The rows of a group lie close to one hidden flat surface of 12 dimensions, which may be shifted away from zero. Surfaces can cross.
(in the rows, 128 means zero)
Known rows, each followed by its group:
[141  86 139  87 148  93 126 117 126 142 154 191 142 101 139 123  93 152
  76 157 107  99]	K_561
[129 109 132 108  90  97 108 151 115 110 152 145 137 122 119 132 149 134
 125  81 117 111]	K_419
[ 80 147 136 159 143 114  99 169 148 124 117  93  88 170 175 158 115  97
 115 134 133 153]	K_549
[ 80 143 121  90 131 120 110  92 153 128 110  71 115 116 113  92 134 103
 189 185 167 145]	K_621
[177 134  83 135 184  90 142  77 127 146 113 127 140 123 141 112 140  72
 129 123 122  54]	K_561
[154  83 118 116 133 116 128 173 103 161 154 148 147 151 174 170 111 136
 124  87 106 146]	K_93
[147  94 141 112  89 144 133 110 107 104 100 123 102 115  95 100 179 210
 190 138 165 127]	K_93
[117 112 140 108 127 117 113 129 115  82 154 135  25 112 118 145 142 159
  80 109 156 123]	K_621
[149 120 113 116 126 112  44 149 145 186 138 166  90 158  75 108 102 161
 161  95 143 123]	K_549
[127  97 124 105 118 156 105 150 139 148 169 156 108 151 117 168 111 172
  45 157 112 128]	K_524
[101 149  90  46 117 139 154  93 135 150 141 141 157  99 137 102 106 100
 118 159 110 142]	K_93
[126 139 126 145 136 168 122 155 129 166  60 113  66 157 161 127 128 155
 191 117 124 126]	K_524
[104 134 104 184 147 133 147 130  92  85 127 100 112  99 148 153 103 139
 129 136 132 156]	K_524
[133 170  92 118 104 138 101 112 130 129 178 156 104 149  97 112 120 112
 145  65 187 182]	K_524
[135 125 157 136 144 169 110 168 133 129 111 104 133 127 141 110  78 134
 181 105 116 173]	K_621
[141 117 142 110  46 153 183 166  60 116 135 138 119 120 105 139 113 197
 113 112 107 199]	K_419
[170 120  69 107 102 168 156 127  88 117 143 114  99 144 125 154 137 156
  84 112 113 135]	K_561
[147  99 140  89 127 127  80 140 161 194 133 140  98 169 115 135 161 131
 147 111 142  89]	K_524
[ 91 152 117 137 133 190 141  85 152  97 106 142  90  95 130 128 147 165
  94 180 129  80]	K_93
[114 126 124 108  75  75 155 133  97 111 147 144 141 116 133 147 163 105
  91  97 107  92]	K_621
[137 157 100 158 144 162 179 116 120 149 101 164 181 103 129 133 100 134
  71 162  53 104]	K_524
[155 124  98  89 127 115 127 127  89 175 171 116  88  98  94 131  85  90
 162  66 135 123]	K_561
[ 99 166 100 109  84 103  96 172 125 154 125 160 103 172 138 122 111 122
 131  77 115 172]	K_549
[145 139 126 121 140 146 171  91 126 175 139 179 173  90 129 107  78 111
 134 146 116 100]	K_419
[172 130 167 134 105 116 112 154 118 156 155 188  99 107  59 116 102 138
 106  53 111 101]	K_93
[143 129 154 164 197 164  90 119 182 137 146 143 158  88  64 139 147 127
  98 115 106  97]	K_419
[ 78 138  91 112  94 141 137 161 112  95 122 103  83 177 199 162 125 137
  81 150 124 169]	K_561
[129 177 117 106 154 157 103 126 164 112 130 151 122 110  85 103 130 118
  73  98  94 158]	K_419
[153 144  97 120 186 131 107  97 152 155 115 128 123 136 127  99 113 112
 153 133 141 136]	K_93
[ 77 145 101 176 101 192 107 162 127 120 138 169 113 116 149 181 136 174
 133  77 115 120]	K_419
[156 122 120 178 153 135 129 140 128 192 147 128 188 152 103 157  92 112
 107 151 100 122]	K_621
[158 150  86 163 140 140  73 125 141 110 107 144 120 124  87  93 114 135
 125 104 106  68]	K_93
[184 118 136 112  99 160 112 128 158 183 143 165 183 181  92 109 141 135
 108 137 121 100]	K_561
[128 168  65 180 142 187 129 120 111 139 157 175  91  99 114 170  89 139
  80  85 109  95]	K_621
[ 74 158 107 166 106 145 148 115 149 155 122 145 167 152 201 162 138  85
 146 147 138  70]	K_561
[107 106 193  66 117  50 171 152 107 109 145 102 123 115 142 129 134 103
  99 130 125 210]	K_93
[161 117 140 114  72 168 101 141 120 128 173 177 130 141  58 117 130 198
 122  89 153 175]	K_524
[136  81 135 170 135 124 110 170  95 137 151 105  92 150 160 181  99 148
 138 121 140 112]	K_621
[130 144 160  94 105 155 122 169 130 110 117 149 105 142 145  97  91 154
 113 108 108 190]	K_419
[119 194  87  94 134 128 139  76 160 147 105 156 183 116  99  68 122  91
 115 163 106 135]	K_561
[156  99 139  75  92 114 150 131 100 138 133 150 126 111 101 112 128 157
 117 123 109 124]	K_549
[134 120 160 150 150 104 135 162 121 115 113 158 123 120 136 142 122 147
  81 107  86 133]	K_549
[208  94 128 154 117 128 142 100  90 147 151 173 166  75  72 111 127 143
 182  68 133  43]	K_621
[137 101 162  68 121  78 129 114 117 143 123 109 115  96  70  85 119 140
 146 168 133 142]	K_549
[136 110 108 127 130  85 137 114 119 175 188 177 121 122 103 185 131 108
  38 124 115  61]	K_621
[170 102 117 144 197  95 155 110 107 114 136 131 115 122 157 141  98 121
  56 157 109 115]	K_621
[ 96 161 141 131 124 187 102 141 161 145 153 114 146 126  74 122  79 130
 106 166 126 192]	K_524
[111 110 164  83 100 161 122 182 128  99 114 135 101 133 129 129 135 198
  85 131  91 192]	K_524
[165  47 185 110 124 111  90 176 134 129 145 129 190 128 125 130 135 147
 147 109  98  96]	K_93
[162 199  71  87  98 102 189  91 114 155  85 169 147 149 141  83 166  77
 122  81  99 119]	K_419
[133 174 144 185 101 169 130 146 132 153 123  78 152 162  63 128 111 107
 139 141 131 182]	K_419
[102 153 127 185 125 138  94 133 141 159 169  91 135 152 106 148  83  81
 167 130 182 151]	K_524
[119 124 109  75 111  98  81 127 161 105 123 123 194 131  87  88 150 125
 100 161  86 130]	K_549
[164 115 138 138  82 169 121 152 137 128  88 110 157 176 119 125 185 144
 143 121 105  81]	K_549
[105  98 123 122 134 177 118 107 135 125 131 116  98 115 135 142 136 175
 148 177 157 110]	K_93
[102 112 128 114 143 105 156  97 131 155 152 144 156  76 135 166 170 104
 139 121 126  74]	K_419
[128 151  83  89  73  85  74 140 132 104 118 162 107 173 160  84 144 101
 160  56 143  97]	K_419
[151  69 193  83 147  61 133 146 123 154 152  81  87 141 134 141 129  90
 133 133 155 127]	K_419
[161  71 110  97 102 134 131 136  93 133 183 176 110 131 170 159 126 159
 125  79 147  96]	K_549
[160 132 126 167  99 118  78 191 110 139 120 150 139 154  71 129 124 166
 126  60  86 146]	K_561
[113 151 178 138 117  98 164 152 119 178 123 112 131 120 107 138 100  73
 114 131 103 131]	K_549
[167  95 155  93 143 204 129 122 144 130 161  78 119 116  97 133 135 128
 128 138 146 135]	K_561
[ 78  92 166  92 142 108  77 139 164 178 190 114 104 114  97 169 110 111
 104 167 144 107]	K_621
[110 153 143 132 102 207 116 167 168 111  92 164 150 139 149 126 153 162
 109 105  73 114]	K_93
[174 154  58 142 128 130 101  99 104 155 103 165  94 128  72  90 121 173
 167  94 138 119]	K_561
[185 131 103 163  88 145 161 109 105 135 113 189 195 141 101 118 156 175
 108 119 104  91]	K_524
[166 103 142 143 147 164 120 135  98  91 131  96 128  59  52 121 139 171
 161  77 107 145]	K_561
[178 174  55 136 107 119 112  92 123 110 130 154 151 134  56  85 144 116
  94  93 110 103]	K_419
[126 109 145 163 164 162  73 127 171 101 137 112 129 134  86 140 158 170
 109 155 143 134]	K_524
[ 99 140 119 123 108  65  91 130 116 139 102 178 131 103  98  80 104 165
 176 115 123 142]	K_561
[ 98 162 213 172  79 108 210 130 123 103 105 145 143 111 104 151 203 126
  86 118 121 135]	K_93
[105 106 183 101 147  90 120 138 129 119 130  98  94 103 103 115 105 135
 136 162 145 173]	K_549
[149 125 158 112 154 123 141 127 138 102 111 100 172  91 112 105 151  98
 132 107  92 125]	K_561
[135 157 107 127 105 108 150 116 133 150 101 123 205 153 127 107 168  90
 177 116 120 144]	K_93
[ 93 170 113 106 141 130 125 103 156 130  93  87 102 153 148  91 122  95
 155 181 159 168]	K_524
[217  95 132 127 144 148 139 127 109 175 128 200 134 118 103 114 112 179
 131  82 105  98]	K_621
[108  96 148 103 117 118 129 171 121 142 112  86 150 164 137 141 120 163
 120 190 108 206]	K_621
[101 115 145 105 194 138 110 134 144 131 159 113  80  87 132 143  68 119
  96 152 124 160]	K_524
[137 108 106  69  97 187 122 114 137 155 155  87 110 145 116 130 119 115
 133 169 147  96]	K_549
[124 114  97 131 104  93 126 140  88  83 145 100  97 136 121 156 146 140
  84 121 126 133]	K_419
[138 110 152  77 145 113 125 107 159 111  92 182 137  87 136  99 196 153
 120 110  95  59]	K_621
[155 144 114 117 148 187 149 133 124 132 134 194 113  97 117 129  99 173
  56 100  73 138]	K_549
[175  92 142 118 153  94  75 148 123 131 142 127 118 126  95 103  94 133
 141  96 124 123]	K_93
[ 86 158  89 108  53  97 141 145  94 157 150 122 138 130  93 142 105 108
 113 128 109 157]	K_549

New rows, each followed by its group:
[158 125  85 123 125  92 141 112  93 129 122 159  95 130 143 124 125 131
 118 102 123  90]	K_93
[135 118 105  83  96 131 113 120 112 154 149 136 108 117 102 110 103 138
 154 122 144 120]	K_93
[151 122 126 136 129 154 166  97 109 177 102 125  91 125 123 139 173 160
 196 118 165 115]	K_419
[150  78 165  76 148 103 120 128 131  98 134 136  89 134 153 109 129 164
 105 151 145 148]	K_524
[133 102 131 184 114 161  96 130 137 151 133 126 161 121  61 155 162 182
 154 143 130  91]	K_621
[ 84 173 132 148 116 153 131 133 163 152 109  89 178 149 116 123 112  89
 122 188 106 152]	K_524
[129  81 185 139 152 105  85 143 179 167 106 105 173 157 112 133 175 134
 162 171 128  95]	K_621
[107 116 161 111 123 202 131 173 149 125 113 126 152 141 154 146 152 191
 144 126 114 216]	K_93
[105 122  86 123  95 118 113 126 108 138 150 111 104 133 114 161 160 138
 147 111 150 122]	K_524
[ 98 112 166 112 151 145 113 125 159 186 194 130  96 104 109 162  75  93
 107 158 154  93]	K_93
[140 128 158 138 125 118 168 127 128 165 129 111 127 144 166 148 133  69
 149 118 143  87]	K_549
[ 71 154 108  88 107 112 138  82 128  76 137 102 125  63 104 106 147  98
 128 147 138 115]	K_621
[106 176 131  75  98 169 119 152 151 146 129 167 103 125 119 101  98 120
 103  89  99 162]	K_93
[ 99 119  59 136  72 149 149 135  64 129 142 139 111 116 134 180 124 188
 119 132 114 127]	K_621
[ 70 120 111  86  89 111 142 131 101  95 111  65  84 139 151 134 140 147
 145 187 150 177]	K_524
[103 181  49 139 106 129 127  96 116 112 124 158 154 119 101 112 135 142
 126 125 125 156]	K_549
[168  87 107  52 117 109 159 102 112 160 129 180 142 117 175 112 140 134
 138 121 114  67]	K_93
[122 110 163  57  97  93  96 148 145 148 156 141 122 119 102 118 170 105
 159  62 135 125]	K_419
[145 118 201 210 139 101 122 164 142  88  98 116 161 139 112 143 183 137
 114 107 108 112]	K_93
[113 107 148  92 147  96  99 163 148 110 134 128 129 132 143 131 114 124
  66 146  84 135]	K_549
[ 72 156  79  84 138 105 124 119 154 166  98 144  81 163 209 145 152  94
 123 143 124  93]	K_621
[126 177  92  63 106 126 112 117 142 166 116 132  97 157 112  76 107  98
 151 114 139 173]	K_561
[ 98 116 112 200 140 122 112 163 104 100 188 117 129 119 137 209 106 121
  83  97 127 128]	K_524
[122 124  94 151  68  89 109 128  91 166 163 104 163 130  60 139 115 112
 177 123 147 109]	K_561
[158 124 130 103 122 158 131 129 136 209 127 166 128 132 106 121  96 145
 128 138 107 101]	K_524
[155 115 145 160 126  94 113 161  94 149 170 133 108 128  75 153  97 133
 120  79 134 152]	K_93
[ 85 125  81 103 176 137 156  80 125 142 182 122 132  72 135 162  77 104
  62 209 121 123]	K_93
[149 167 151 131 183  81 157 115 135  95  91 158  82 121 143  99 140 108
  64 105 105 143]	K_93
[ 58 107 106 102 117 126 145  96 112  94 136 113 115  73 159 149 152 158
 164 165 155 121]	K_419
[125 104 108 140  84 125 109 151  83  90 136 122  83 151 154 129  86 174
 142 136 155 138]	K_419
[138 154 133 112 137 103 199 115  96 158 141 147 134 117 114 142 134 125
 113 105 133 231]	K_93
[140 105 101 100  99  71 150 134  77 153 179 126  90 140 140 163 102  94
  94 107 137 112]	K_419
[122 148  85 156 118 121 108  99 121 136 153  98 170 105  56 121 108 104
 142 153 133 116]	K_93
[133  84 152 171 117  90 101 148 127 103 123  83 177 144 122 144 164 123
 153 143 127  85]	K_93
[131 133 128 152 115 159  92 121 153 113 178 142 165 138  65 130 131 152
  86 145 148 156]	K_524
[ 95 125 196 138 179 135 132 161 166 178 122  87  90 162 190 159  96  74
 149 152 152 148]	K_419
[ 76 119 108 133  98 127  97 122 123 131 132  85  88 128 132 150 145 130
 194 140 174  97]	K_621
[110 129  82 167 112 155 112 121 104 134 156 127 100 121 108 167 118 155
 137 121 150 113]	K_419
[ 80 147  94 121 120 107 140 125 127  74 101  95 146 115 140 147 197 125
 105 132  97 137]	K_524
[130 185  88 200 103 169 139 127 127 115  84 150 178 131  87 125 165 160
 119 110  89 132]	K_549
[155 140 167 161  98 112 136 150 121  88 107  94 143 176  73 119 175 153
  88 138 129 199]	K_621
[ 94 153  69 121  90 152  86 129 117 122 186 125  58 155 109 157 123 144
 129  94 192 186]	K_524
[127 171  93 142 114 172 181 118  94 148 111 153 157  78 100 119  86 145
 134 119  80 147]	K_524
[126  88 163 151 106 164 120 168 100 124 130 124  83 136 145 146  97 195
 165 133 155 155]	K_419
[138  99 139  51  97 154 108 138 147 149 117  71  67 186 168 112 143 105
 168 152 165 107]	K_549
[139 132 130 187 135 157  87 135 162 138 149 138 164 167  98 149 136 133
  97 144 138 113]	K_524
[110 149 181 127 164 135 191  91 169 154  95 137 128 130 175 138 190 104
 129 159 151 132]	K_93
[103 143 137 141 154 125 105 138 156 108 147 104 140 113 105 148 135  99
  80 132 106 137]	K_419
[ 82 153 123 155 124 155 111 139 164 165  87  67 134 168 125 141 141 106
 154 190 122 121]	K_524
[130  97 111 146  90 135 109 125  89  96 170 133 144 104  96 120  57 175
 131 159 144 122]	K_419
[114 137 112 127 127 133 108 183 130 107 100 125 120 170 185 136 129 132
 116  95  93 164]	K_93
[178  79 165 114 189 166 112 120 157 161 150 134  99 122 146 136 117 123
 140 119 149  73]	K_561
[177 164  96 164 105 119  99 139 122 127 132 114 133 177  61 113 131 103
 105  93 124 129]	K_419
[ 86 134 128 150 154  89 108 128 103 113 145 142  80  78  77 130  81 180
 121 139 146 205]	K_549
[172  97 189  94 146  92  96 128 157 128 136 141 168 123 109  62  90 100
 144 133 131 105]	K_419
[105 139 125 163 126 191  89 131 150 160 163 108 133 121  58 150  95 148
 129 164 143 149]	K_524
[152 163 123 160 182 107 158  99 138 131  88 154  97 141 154 122 155 110
 107 116 132 117]	K_93
[146 104 165 106 148  77 160  99 124 126 103  52 107 143 128 102 147  97
 159 190 168 148]	K_419
[158 122 102 149 180  60  88  86 147 163 152 190 172 116 108 108 121 106
 146 108 145  76]	K_549
[138 147  94 129 141 147 103 131 146 131 109 132 155 138 123 107 120 123
 136 117 103 132]	K_93
[125 138 127  82 127  72 105 117 149 124  93 128 147 142 118  72 153 114
 144 141 122 137]	K_549
[121 140 103 130  59 182 164 171  84  79 117 105 129 138 145 162 164 162
 111  81  92 169]	K_561
[114  99 187 101  94 196  97 170 166 133 139 148 171 108 102 129 130 165
 128 125  93 107]	K_93
[126 133 122 154  92 169 106 134 127  80  95 148 134 118 112 110 177 205
 172  96 129 132]	K_419
[129  96 148  67 123  95 182 118 112 124 137 156 165  94 160 127 145 126
  89 143  96 118]	K_93
[132 139 184 155 180 185 159 138 154  99 133 155 137  95 161 144 118 130
  88 105 108 152]	K_549
[137 147  61 122  90 194 131  85 130 174 164 117 145 134  96 137 124 106
 151 144 157  82]	K_549
[150 126 129 108 188 181 133  81 169  94 110 121 135 105 134  96 142 136
 111 172 131 114]	K_549
[149 111  69 156 115 181 140 109  97 120 145 169 116 122  97 160 128 221
  64 162 117 114]	K_524
[100 148 108 214 134 161 127 121 147 103  96 148 174 135 158 153 158 151
 124 152 113  84]	K_561
[120 123 105 160 115 109 132 152  97 101 130 103  94 159 163 165 126 130
 100 128 130 129]	K_419
[124 136 122 144 115 116 171 127 118 127  95 124 169 153 164 127 121 119
 100 185 100 116]	K_524
[123  85 137 119 161 166 101 128 125 147 146  83 109 107  91 132  73 182
 159 196 148 179]	K_621
